There are 8 hidden switches. A switch that is on adds its own fixed numbers to the row, and there is some noise. The rows also spread widely along 10 directions, which tell nothing about the answers.
In the rows, zero is written as 128.
Known rows, each followed by its switches (1 for on, 0 for off):
[145 124  99 113 155 150 141 107  99 123 126 111 129 108 119 172 132  93
 154 112 139 123 104  85 157  84 101 114 156 118 133 124  91] -> 0 1 0 1 1 1 0 1
[157 114 118 149 128 146 100 148 140 144  87  90 152  99 141 117 126 135
 143 180 133 144  85 130 128 118 134 124 120 157 104 122  92] -> 0 1 0 1 0 1 0 0
[127 140 136 122 138 166 143 125 128  96 117  85 158 110 103 127 126  86
 115 130 139 140 119 110 142 140 118 174 129 129 140 175 120] -> 0 1 0 1 0 1 1 1
[123 138 113 188 127 146 113 141 130 133  97  97 154 103 144  93 145 119
  74 209 138 154  90 145 137 120 136 122  97 150 124 137  64] -> 0 1 0 0 0 1 0 0
[176 126 101 145 124 159 128 139 139 119 108 100 141  97 139 137 117 129
 139 140 143 159 107 118 125 105 125 123 133 160  96 149  80] -> 1 1 0 0 0 1 1 0
[116 115 148 101 155 169 116 126 154 102 108  76 123 134 113 109 114 125
 161 169  85 140 139 133 155 146 150 186 158 139 116 157 156] -> 1 0 0 1 0 0 0 0
[126  77 111 108 168 138 119 141 126 142  99  73 118 117 119 146 137 128
 173 217 119 117  95 101 182  91 113 111 135 167 119 105  85] -> 1 1 0 0 0 1 0 1
[188 152 172 102 132 110 101 157 156 134 101  82 150 130 106 118 124 132
 160 167 119 138  95 107 126 144 147 169 101 130 157 122 136] -> 1 0 0 1 1 1 1 0
[145 123 114 149 130 126 149 103 110 144 156 149 127 135 129 132 157  98
  95 138 134 102 102 124 112 141 120 110  90 113 140 138 104] -> 1 0 0 0 0 1 0 1
[135 122 123 122 159 159 123 128 144 130 112 114 130 136 111 138 122 110
 167 129 126 127 112 119 135 127 140 167 136 119 111 137 126] -> 1 0 1 1 1 0 0 0
[124  93 137 137 130 180  99 112 152 146 102 106 137 103 142 110 122 137
 161 157 104 132 110 145 124 143 144 136 151 141  93 145 154] -> 0 0 0 1 0 0 1 0
[174 142 143 108 147 114 125 149 140 131 126  93 140 138  98 133 138 104
 145 141 131 117  97 103 123 148 138 167  97 125 143 135 125] -> 1 1 1 1 1 1 0 0
[146 136 127 123 141 128 114 144 123 139  96  99 154 121 128 132 136 109
 135 137 145 128  87 111 129 122 128 151 117 141 127 121 122] -> 0 1 0 1 1 0 0 0
[135 117 103 114 157 137 143 101 103 141 128 136 135 131 138 162 144  96
 140  98 149 116  99 101 135 105 101 122 132 115 134 110 118] -> 0 0 0 1 0 0 0 0
[159 161  88 122 138 147 170 141 128  82 146 111  93 153 125 138 104  93
 117 106 134 147 154 130 135  93 146 196 134 127  81 158  76] -> 1 0 0 0 1 1 0 0
[153 133 119 102 160 138 146 128 109 120 135 116 144 135 110 165 128  87
 153  83 172 102  94  84 120 127  98 153 134  96 138 142 144] -> 1 1 1 0 1 1 1 0
[193 175 126 148 122 154 113 172 140  99  80 107 165 119 134 110  81 137
 155 113 157 153  93 133  94 134 136 174 138 117 101 152 138] -> 1 1 0 0 0 1 0 0
[130 107 109 145 148 168 122 116 146 133 107 115 136 112 128 128 132 137
 154 168 110 156 117 127 146 115 135 119 136 153 118 141  99] -> 1 0 0 0 0 0 0 0
[170 153 106 150 150 132 126 134 115 131 115 128 158 113 131 146 138 110
 126 120 169 133  76  99 120 116 103 112 116 110 146 123  92] -> 1 1 1 0 0 1 0 0
[180 164 124 136 144 125 114 150 118 126  82 103 173  99 126 149 126 123
 144 136 172 147  65  90 140  92  97 114 126 125 162 105  91] -> 0 1 0 0 0 1 1 1
[184 136 110 175 106 157  86 115 123 134  91 115 177  53 170 124 141 154
 120 145 146 167  75 114 101 118 107  64 146 151 125 132  95] -> 1 1 0 0 0 1 0 0
[155 142 106 146 142 153 148 123 145 129 141 146 120 147 120 130 123  97
 134  92 132 127 125 143 110 133 150 164 113 112  95 153 111] -> 0 0 1 1 0 0 0 0

New rows. What belongs after each?
[177 137 138 169 154 165  72 156 157 169  52 120 187  93 124 120 113 156
 202 171 151 153  38 109 128 116 129  98 126 119 139 103 116] -> 1 1 1 1 0 0 1 0
[203 125  82 120 147 105 152 159 119 159 128 143 102 161 138 162 110 108
 172 113 162 109  94 113 123  76 129 128  93 119  87  85  62] -> 1 0 0 1 0 1 0 0
[149 127 109 149 132 135 136 143 126 134 112 104 158 114 128 130 139 104
 108 155 163 140  90 112 126 122 114 130  94 147 127 140  81] -> 1 1 0 0 0 1 1 0
[167 109 104 153 129 127 122 163 135 164  89 106 153 109 130 137 128 124
 145 167 169 127  72 120 124 103 120 116  89 159 102 112  72] -> 0 1 0 0 0 1 1 1
[146 109 118 118 171 155 123 151 155 141  98 104 146 137  96 144 120 114
 191 144 135 129  96 109 145 128 134 154 115 139 116 133 115] -> 1 1 1 1 0 0 0 0
[125 131 129 132 159 170 132 146 139 112 106  91 148 133 106 121 112  91
 143 148 150 127  98 119 143 138 126 184 125 109 121 158 123] -> 1 1 1 1 0 1 1 0
[160 151 115 134 158 160 118 175 152 130  70 120 133 147 113 134  71 120
 203 107 159 124  93 134 123 100 150 201 145 103  72 115 129] -> 0 0 1 1 1 0 0 1
[141 142 151 163 143 125 113 144 139 160 116 137 169 145 111  97 150 111
 112 158 144 104  69 138  94 187 141 147  68 109 153 141 155] -> 1 1 1 0 0 0 0 0
[163 113  96 141 134 132 132 154 115 148 114 118 124 133 147 130 121 104
 135 146 157 109  86 130 120 111 125 134 107 129  84 115  92] -> 1 1 0 1 0 1 0 0
[139 171 116 112 163 129 125 130  96 109 103 110 124 141 153 134 116 103
 127 107 151 121  92 114 151  89 108 160 166  87 135  98 134] -> 0 0 0 1 0 0 0 0
[146 132 109  93 162 147 146 102  94 101 139 108 126 124 120 172 129  98
 158  98 133 121 115  76 154  99  96 130 174 101 148 136 131] -> 1 1 0 0 1 1 0 0
[169 147 110 141 167 165 136 127 147 119 108 132 140 128  94 157 107 123
 191 129 135 148 107 103 146  99 127 131 136 102 137 132  86] -> 1 0 1 0 0 1 0 1
[173 156 107 136 159 142 115 147 120 132  87 131 164 117 129 150 117 111
 160  90 179 133  64 100 117 111 103 132 133 108 126 113 117] -> 1 1 1 1 0 0 0 0
[138 110 104 147 153 149 129  80 113 144 147 124 100 105 130 147 159 128
 135 195  88 136 112 104 173  77 126  62 144 126 145 114  58] -> 1 0 0 0 1 1 0 1
[181 149 117 110 170 141 158 116 131 114 148 133 134 138  81 173 126 102
 182  85 125 124 116  88 142 122 116 130 131  93 160 147 119] -> 0 1 1 0 0 1 0 1
[187 165 139 144 118 118 123 147 148 121 117 114 148 123 119 113 129 132
 116 147 129 146 108 132 102 146 143 148  90 139 136 141 101] -> 1 0 0 0 0 1 0 1
[202 133 140 108 126  69 128 157 142 153 136 102 141 142 111 134 159 123
 127 150 128 118  94 111 109 152 137 133  58 161 151 118 109] -> 0 1 0 0 0 1 0 0
[143 108  91 128 159 153 170 145 149 137 122 130 149 154  80 160 127  94
 175 126 140 144 121 106 143 119 129 151  79 153 120 158  75] -> 1 1 0 0 0 0 0 0
[134 158  72 168 149 170 160 115 104 114 133 142 119 132 131 139 125  81
 107 120 144 151 113 119 153  79 131 133 130 110 109 147  48] -> 1 1 0 1 1 0 0 0
[171 106 113 128 147 116 126 169 133 178  88 121 161 141 107 158 122 120
 198 148 165 115  65  99 122 106 121 127  85 131 121  95 104] -> 0 1 0 0 1 1 0 0
[129 157 130 153 157 131 142 109 132 124 149 117 125 145 100 120 164  96
  92 179 110 139 114 115 156 128 144 140  94 103 176 140  75] -> 1 0 1 0 1 1 0 0
[181 162 154 118 125 125 128 170 148 120 101  89 167 128  90 121 112 106
 143 138 153 132  92 106 113 149 135 189  84 135 143 148 121] -> 1 1 0 1 1 1 1 1
[174 177 124 156 120 119 133 136 128 121 138 122 140 125 140 110 143  94
  62 119 164 135  98 131  96 142 130 157  86 115 129 141  87] -> 1 0 1 1 0 1 1 0
[169 149 130 139 149 147 118 155 139 142 103 129 147 137 115 127 112 118
 169 117 155 116  79 120 108 133 135 157 125 104 116 133 146] -> 1 1 1 0 1 0 1 0
[169 138  90 140 154 143 131 130 113 136 126 117 113 115 146 149 125 104
 136 122 154 122  90 114 144  78 117 114 146 110 102 110  74] -> 0 1 1 1 0 1 1 0
[138 123 118 138 140 153 136 120 127 137 109 120 162 114 103 151 135  99
 146 143 149 141  95  95 136 113 115 131 104 129 145 132  80] -> 1 0 0 1 1 1 0 1
[172 133 126 127 155 127 131 119 128 137 148 127 121 134 116 138 145 115
 145 140 115 108  97 110 131 137 129 110 122 101 146 132 125] -> 1 1 1 0 0 1 0 0
[150 169 107 168 129 155 152 118 108 107 150 136 118 137 142 105 121  86
  83 125 129 127 110 142 123 127 140 147 124  85 117 161  99] -> 1 1 0 1 0 1 0 0
[159 135 128 127 148 133 118 118 124 142 120 130 130 130 138 129 133 124
 146 135 121 123  95 119 128 125 129 122 128 113 134 116 128] -> 1 0 0 1 0 0 0 0
[163 121 118 124 150 132 136 121 130 143 137 118 143 126 112 150 148  99
 144 119 135 117  98 102 127 133 119 123 106 120 139 133 109] -> 0 1 1 1 0 1 0 0
[120 118 148 113 155 143 111 129 117 134  98  98 152 120 120 125 134 110
 148 148 131 105  83 118 138 146 115 147 139 124 141 128 167] -> 0 1 0 1 0 0 0 1
[157 127 121 110 142 148 135 120 123 119 117 102 157 112 116 152 129 104
 153 111 140 136 106  98 132 128 110 140 133 127 140 143 123] -> 0 1 0 1 0 1 0 0
[163 130 142 150 153 121 113 134 131 169 136 136 117 151 115 111 142 123
 154 190 105  90  73 127 128 143 153 111 103  83 144 112 133] -> 1 1 1 0 1 1 0 0
[134  98 129  85 183 138 142 130 139 138 132  96 122 149  92 154 142  92
 173 140 126 104 106  94 163 133 120 154 119 132 137 133 132] -> 1 1 1 1 0 0 1 0
[107 114 142 122 157 159 128 129 113 130 121 101 122 144 123 114 116 102
 151 173 123  94  95 121 150 132 128 158 151  87 125 140 164] -> 1 1 0 0 1 1 1 0
[135 120 126 134 165 160 110 134 145 148  91 110 142 124 113 138 124 118
 176 157 139 136  86 107 152 102 131 143 136 122 126 113 106] -> 1 0 1 1 1 0 1 0
[172 156 137 167 139 155 101 125 143 146 112 136 144 115 127 117 122 138
 156 156 128 138  82 121 118 118 142 114 131  85 141 122 117] -> 1 0 1 0 1 1 1 0
[206 128 137 119 130 124 106 159 152 152 112 126 142 133 127 125 115 133
 175  97 140 104  85 135  74 171 145 152 109 134  91 135 169] -> 1 1 1 1 0 0 0 0
[194 134 121 154 132 129 111 169 142 164  89 118 157 119 129 127 116 131
 165 171 155 139  60 114 121 109 134 114  85 134 121 106  78] -> 1 1 0 1 0 1 1 0
[132 140 126 127 159 182 124 130 133  92 119  84 114 121 128 113 104 105
 141 145 119 130 118 128 153 121 134 173 175 103 101 161 129] -> 1 1 1 1 0 1 1 0
[157 133 136 123 132 153 127 118 149 123 119  97 148 111 107 140 128 115
 152 140 117 156 120 108 138 122 137 150 125 133 138 146 103] -> 0 0 0 1 1 1 1 0
[150 126 130 128 139 144 117 118 122 133 113 110 145 110 131 140 132 122
 144 147 138 134  96  99 132 110 116 124 138 118 142 123 116] -> 1 0 0 0 1 1 1 0
[145 134 110 140 166 147 138 123 144 138 123 122 144 131 100 144 145 101
 147 139 124 144 104 110 154 119 133 129 104 129 144 137  79] -> 0 1 1 1 0 0 0 0
[190 161 142 114 150 113 129 136 143 123 127 111 149 134 104 144 136 118
 142 118 145 136  99  99 122 136 122 146 103 113 165 128 120] -> 1 0 1 0 0 1 1 0
[152 145 152 150 151 162 102 117 151 138  89 110 171 110 105 122 125 140
 178 183 102 165  91 105 157 118 135 117 130 100 182 121 111] -> 0 0 0 1 0 1 0 0
[154 142 121 122 143 140 116 160 130 108  89  92 141 124 141 117 109 129
 139 132 147 133  99 132 123 128 127 168 146 145  99 138 141] -> 1 1 0 0 0 0 0 0
[146 137 125 139 145 133 136 105 115 136 136 126 140 127 127 135 153 103
 111 154 128 129  98 106 139 124 117 112 107 107 164 122  93] -> 1 0 0 1 0 1 0 0
[133 146 157 162 174 153  93 127 136 161  88 128 175 124 111 109 141 133
 161 190 130 128  49 107 149 140 121 101 122  83 190 113 146] -> 1 1 1 0 0 0 1 0
[168 157 120 163 134 172 137 164 141 130  93 144 157 150 121 115  71 108
 172 113 171 135  88 137 103 121 141 181 112  77  98 139 120] -> 1 0 0 1 0 1 1 0
[193 113 111 137 156 140 143 146 156 166 121 131 147 128  79 163 129 109
 192 147 142 129  82  92 138 115 129 108  76 134 135 127  61] -> 1 1 1 1 0 1 1 1
[115 138 127 148 152 167 138 134 137 116 104 116 170 134 103 117 127 102
 131 145 139 145 106 122 135 149 129 165 110 125 143 167 127] -> 1 1 0 0 0 0 0 0
[ 97 144 119 189 151 180  91 123  99 132  74 123 171  92 167  98 132 108
  96 155 177 125  51 133 121 127 102 122 155  92 123 125 132] -> 1 1 1 1 0 0 0 0
[174 135 122 147 144 140 133 117 144 154 129 136 146 118  98 144 147 119
 154 145 105 145 100 112 139 126 137  97  90 140 154 137  86] -> 0 1 0 1 0 0 0 1
[159 138  83 137 141 115 157 158 111 134 118 113 136 138 136 152 130  88
 106 122 186 128  91 111 133  86 108 143  94 139 107 118  60] -> 0 1 0 0 0 1 1 0
[157 131 109 158 133 148 133 143 114 146 113 132 141 125 143 123 116 101
 128 139 166 116  73 125 114 116 121 127 109 105 105 126  99] -> 1 1 0 1 0 1 1 0
[176 118 121 128 156 163 134 143 149 141  96 122 171 120  90 159 111 126
 214 138 144 151  88  86 141 110 117 118 115 123 149 135 100] -> 1 1 0 0 0 1 1 0
